All groups share one centre, and each spreads out both ways along 10 directions, with some noise.
Known rows, each followed by its group:
[-24   4  -7  35 -19   5  34  -3 -27  -5  23  34  40  30  22 -28  30 -28]	Z996
[-20  26  18 -36  27  18  30 -10 -12  -5   9   5  58  74  35 -17  21  -2]	Z159
[ -4 -28   8  -6  23  -2  -3  36  19  14 -24  49  -5   1  33   1 -20   3]	Z437
[  9   9 -38 -28  39  25  -9  32 -58  31  26 -26  65 -27   2  -7  17  42]	Z159
[  1  38  15  17 -17  26  13 -31  11  -8  23  15 -27  43   3 -15  38 -25]	Z996
[-11  30 -18  13 -26  60  27 -23 -16  22  70  35  17  16   1  11  10  -4]	Z437
[ 49  -3 -16  -7  15 -33 -18  34 -23  -8 -10 -29  15   3 -10  10 -24   7]	Z996
[ 14   8  18 -12  -9  19  18 -14  19  31  35  22 -41  -1 -29  32 -39  -5]	Z393
[ 14 -37 -29  27 -36  21   8  32  -6  13  12   8  26   9   5  36 -35  28]	Z159
[-22 -18  26   2 -30  17   6  -5  19 -14   6   4  59  12  79 -57 -16 -49]	Z393
[ -6 -14  33   4 -11   2  19 -10 -18  14 -23  17  -5 -12 -30 -29  13 -57]	Z996
[-14 -52  -1  17 -10 -20   7   3  -1 -15  11   3  74 -37  55  -6 -24  36]	Z393
[ -3   6 -35 -18 -13  31 -20   4  36  -4  35  -6   7  -1  36  41 -52  42]	Z996
[-10  35  -4 -53  16  30   7 -44 -30 -20 -15 -16  45  32 -13  -1  30   0]	Z393
[ -1 -12  43 -18  32  10 -14   8  37  36  -5   4 -48 -38  13 -15  -2  11]	Z393
[ 32  43   0  19  -3  22   3 -19 -27  -4  12 -13 -25  49 -34  -1  59  -1]	Z996
[-42 -31  10  -5   1 -20  -5 -11  28 -17 -24 -22   9 -32  17   3 -11  23]	Z996
[ -1 -27   5  -4  27 -22 -10  47 -20  20 -28 -28  23 -28  11 -36   7  -2]	Z996
[-16 -23 -33  44 -14 -28 -15  37   5 -11   8 -45  21 -22  39 -17   0  20]	Z393
[-14  25  -8  30 -32 -38  14 -21  21 -40  21   9 -23  25   6  -8  -8 -47]	Z159
[ -2   6  30 -38  16 -20  13 -28   3   0   9 -10  17 -15  -8  -1 -27 -18]	Z437
[  7 -30  -5  31 -58  27 -14  11  19 -15 -48  37 -19  23  10  -7 -15 -48]	Z437
[  0   6  20  12 -23 -14  12 -15   7  -8  -4  38 -25   8 -13 -15 -11 -65]	Z159
[-19  -3  15 -31  33 -10   3  17   2  -2  -2 -66  55  28  49 -24   8  26]	Z159
[  1  40  34 -34  -7  50  -4 -52  42   1  17  15 -44  18   2   0   2 -21]	Z996
[ 21  -3 -61  14 -15  27 -30  29 -22 -17 -24   7  13  13   4  18  14  24]	Z437
[  7  -7  25  26 -10  10 -11  11  12  12 -16 -82 -38  14 -14 -26  43  10]	Z159
[ 33   0 -10 -17 -12  24 -12  27   7  31  13 -33 -26  -1 -24  21 -50  -7]	Z996
[-18  -6  24 -50  23  17  -5 -40   5  -6 -27  15  18 -25   0   9   6  20]	Z996
[  2   6  14  13 -22  15  14 -42   5 -10   9  17 -19   6 -22  18  11   2]	Z393
[ 20  19   0  -7   4   4  11  12  32  16  31  25 -50  42  -3  43 -39  11]	Z159
[ -7  23  10  -3 -36  15  21 -33  16 -27  36 -36  34  61  26  -2 -12 -13]	Z393
[  9  18 -18 -13 -20   9  24  11  -2  -4  38 -25  47  76  20  23 -47  -5]	Z437
[  5   4  20 -42   2   2   7 -10  50 -19 -12   1  -7  80  27  45 -57  14]	Z437
[-12 -28  -5  46 -45  -1   6  -1  20 -19  -9  38  -9  14  20   7 -12 -13]	Z159
[ 11 -24  24 -14  11 -38  11  22   7   8 -19  18   6  -5   5  -2 -53 -33]	Z159
[  4  -2  18  -3   1 -23   8 -11  32  -1   5  36 -43   1  -9  22 -36 -12]	Z437
[-19  -5  14 -16  18  -7  17   1   0   4  10 -15  47   8  33 -13  -8  14]	Z437
[ 10 -19  -6  35  -5 -16  -9  32  -8  14 -22  38 -40 -34 -17 -13   4 -24]	Z393
[  7 -23  22  30  -5  -3  28  36  -3  19  21  26  34  33  49 -28  -9 -16]	Z393
[ 14  32   5 -31  17  50 -10 -35   0   2  -1  10 -15  13 -15  21  32  33]	Z996
[  3  16  41 -16  12  -9   6 -44  31 -24 -18   3 -39  37 -14  23  14  10]	Z393
[ -6  20  -2 -30  34 -22   4  -6  17  17  60  -3  -2 -38  10  18 -40  24]	Z437
[-36 -26  25 -32   1  -7 -11 -13  38  -4 -17 -17  10 -40  35 -24 -29 -15]	Z996
[ 18  -1 -33  16 -28  -9  -6  29 -39   4  16 -28  31 -25 -11 -28 -22 -46]	Z437
[  9   8 -19  33 -49 -14  -2 -18  28 -24  30 -59 -32  14 -21  30 -21  15]	Z159
[-24   7   4  16 -32  13  48 -35  -8   3  64  35  40   5   7  10 -17 -14]	Z437
[  1   7  35 -18  14   9  28 -14   9  15  37 -43  31  41  19   4  -1  31]	Z393
[  3   9 -25 -15  17  69 -36  25   7  19 -14  17 -12   4  31  -4  26  30]	Z437
[ 25 -45  37  -6  -7  41   9  20  21  32 -27 -22 -10  43  -5  41 -16  57]	Z159
[-13  31 -23 -36  -6  66 -10 -32 -26  -6  -7  32  31  -1   0 -13  23 -25]	Z393
[  7 -29  25  25  -7  19   9  39  21  28 -20  29 -33  39  12  -3   2  -4]	Z159

New rows, each followed by its group:
[ 13 -34   4  31 -39  -3 -16   1  31   0 -14 -33 -36 -20 -15  24 -27  14]	Z159
[ -3  11 -11   4 -25 -21  -2 -13  30 -16  27  10 -28 -12   4  18 -52 -29]	Z159
[ 17 -10   8   7 -35 -45   5   0  13 -30 -24 -45  -2  35 -14   5 -48 -45]	Z437
[ -8  26 -22   9 -12  21 -26  -1  47   2  18  -9 -71   0   4  22  -9  16]	Z393
[-47   7  -9  18 -19  13   6 -50  34 -40  12  42  10   4  41  12  23  28]	Z996
[ -6 -11  10 -27  10  15   3   9  14   7   1 -26  34  25  31   9 -17  30]	Z159
[ -6 -16 -40  30  -2  12  -4  48 -23  10  15  -2  43   4  35  -8  15  31]	Z159
[  4  22 -37   1   8   7  -8  29 -32  19  41  -9  24 -30   4 -27   0 -19]	Z159
[ -6   7  30 -13   3   4  11 -24   8   6 -11  -1 -27  10 -24   0  16 -12]	Z996
[-10   4  -4  38 -11 -41   7  20  29 -19   2  15 -31  34  27  -4  -8 -17]	Z159
[-15 -26  11 -10 -14  14 -16 -37   2 -21 -34 -25  30 -37   3  -5  21  20]	Z159
[-11  30 -22 -48  12   9  -8 -21  26 -17  16 -25   7  21   6  43 -36  30]	Z393
[ 11   8 -36   5  -2 -29 -14   3 -39 -16   8 -66  42 -27 -12 -14  11   6]	Z437
[-26   0   9 -31  18  45  -8  11  30  30  25   9  20 -13  60 -21 -15  10]	Z437
[-22  -7  -9  29 -31  26   5  -1  36 -15   9  36  -6  37  47  10  -2  13]	Z159
[-21 -14  11  32 -20  16  -6  -1  57 -16 -12  31 -43  31  42  10   6  16]	Z159
[ -3  13  -8 -11  -2  -2  -2  -2   2   0  22 -19  11  -9   7  -7 -14 -12]	Z159
[-15  16   1  22 -21  12   3 -30  42 -25  10  28 -46  34  12  19  10   6]	Z159
[ 25   8 -25  32   2  -7 -12  52  -9  22  17  -2 -36   6  -6  -8  -1 -12]	Z437
[ 17   8 -11 -17   9  17 -11 -19 -44 -20  -8  37  57 -17  10 -16  25  -6]	Z996
[ -7 -14  19 -21  -6  24  -8   3  42  24  17  30 -20 -32  31  -6 -50 -18]	Z393
[ 61  13  -9 -15  38  -6 -12  56 -27  25   1 -16  -8  31 -13   3 -10   8]	Z996
[-13 -27  -2  -2 -27   0   9 -39 -13 -14 -33  17   7 -38 -53  38 -10  12]	Z996
[  5 -19 -34  36 -12 -14   2  32   8   6  19  43  -9 -11  12  34 -32  25]	Z393
[ 28   9 -17  14 -38 -23   6 -42 -29 -47   1 -19  30  11 -33  20  -9 -17]	Z996
[ 24   6  38 -48  51  -9  -2   5 -15  17 -29  -7   2  10 -16 -10   8  -1]	Z996
[-43 -19  -4  24 -10 -19  18  12  13  -9  13   6  32   2  43 -25  -5  -8]	Z996
[-10  25  10   1  25 -12  -2  -6  16  -9  -1 -12 -26  20  10 -12  36  15]	Z159
[-16 -11 -28   4 -38  12  -3 -26 -13 -33   2  13  62 -22  23   0 -18 -12]	Z393
[  5  28   6 -48  40  58 -10   6 -13  31 -14  51 -20   8  -9  -8  25  -9]	Z393
[ -2  13 -36 -14 -11   6 -13 -12  19  -4  15   4 -24 -24 -21  49 -35  24]	Z393
[-13 -25  15 -29  -6   3  20  -1   8  13   8  53  42 -11  29  -3 -65 -30]	Z437
[ 29  -4 -31   1   4 -27   7  35 -41  -9  -8   3  41  40 -12  23 -25   4]	Z437
[-10  22 -13  -1   4   6 -17 -17   6  -5  16 -23 -15 -23   0  -7  22  13]	Z159
[ 19  18  -1  33   4 -30  -4  45  14  23  30 -42 -56  15  -6 -21  -1 -20]	Z437
[ 32   7 -31 -14 -13  18 -15  24 -31   4  -4  15  14  -8 -17   6 -30 -31]	Z437
[ -2  19 -34  31 -43  25  14 -21 -14 -22  43  43  33  18  24  -1   2 -23]	Z996
[-23  -6  50   9  14  -4  -7   4  51   6 -16 -39 -46  15  32 -35  27   2]	Z437
[ 26   8 -25 -33  25  29 -39  47   7  32   2  28 -22 -26  14   5 -32  -3]	Z437
[ 21  26  12 -37   8  28 -15  -5  45  16  17 -25 -47  25  -1  28 -32  17]	Z996
[-15  -2  -5  36 -29  18  -2  15   0  17  25 -36   3 -16  22 -50  19 -31]	Z437
[ 20 -15  11  38 -49   8  21  -5  11  -1  -1  34 -37  34 -27  29 -25 -27]	Z159
[ -8   3  -4   2   7  13 -19   0  34  -3  -1  38 -31 -15  32   0   2   6]	Z996
[ 18  24  -2  23 -27  28   7  -7  -1   6   7  27 -46  29 -34   8  16 -29]	Z437
[-18  26  -5  20 -19  62  10  -3   3  28  34  10 -21  21   3 -16  39  -8]	Z996
[ 20  38 -40   1 -21  53   4 -15 -34   4  34  22   8  21 -28  23  16   4]	Z437
[  6   5  27  -1  48 -49  20  31  -3  22  11 -20 -11  28  -1  -9  10  16]	Z437
[-27  -4   2 -17   3  47  25 -32   5   6  24  81  34  -1  25  24  -1  30]	Z437
[  4 -11   4  29  -9  -1  -2  49  23  19   8  23 -25  12  37 -31 -18 -36]	Z393
[  8 -20  -1  74 -36 -47  21  13  11 -27   6   1 -13  43  13   0   3  -3]	Z393
[-31 -14  -4   3 -15  39 -31 -22  18  -3   7 -31  22 -61  40 -31  24  26]	Z393
[ -5 -16  11 -15   5   5 -21   7  47   7 -14  44 -38 -24  26   7 -41 -10]	Z437
[  1 -37 -13  48 -44  16   6  15  15  -6  -2 -10   7  26  15  19  -9  27]	Z159
[-11  39 -38  54 -37  -1  -8 -11  35 -24  43  18 -69  10   5  11   9 -11]	Z159
[ 15  -8 -32  -6 -30  55  -7  28 -21  21   7  55  32  -6  11  -3 -33 -35]	Z437
[  8 -12 -14 -11   4 -10  -6  -1  19  -1   0  72 -23 -27  -2  48 -48  16]	Z159
[ -2 -14  30 -17  30  11   0  28  15  37  14 -11   6  -9  36 -25 -11  10]	Z393
[ -5   7  -5   3   0   5  45  10 -20  29  63  31  46  25  15   7 -29  -6]	Z437
[-16  52 -26   1   4  -9  26  -9   6 -23  55  -4  21  72  31   9   2   6]	Z159
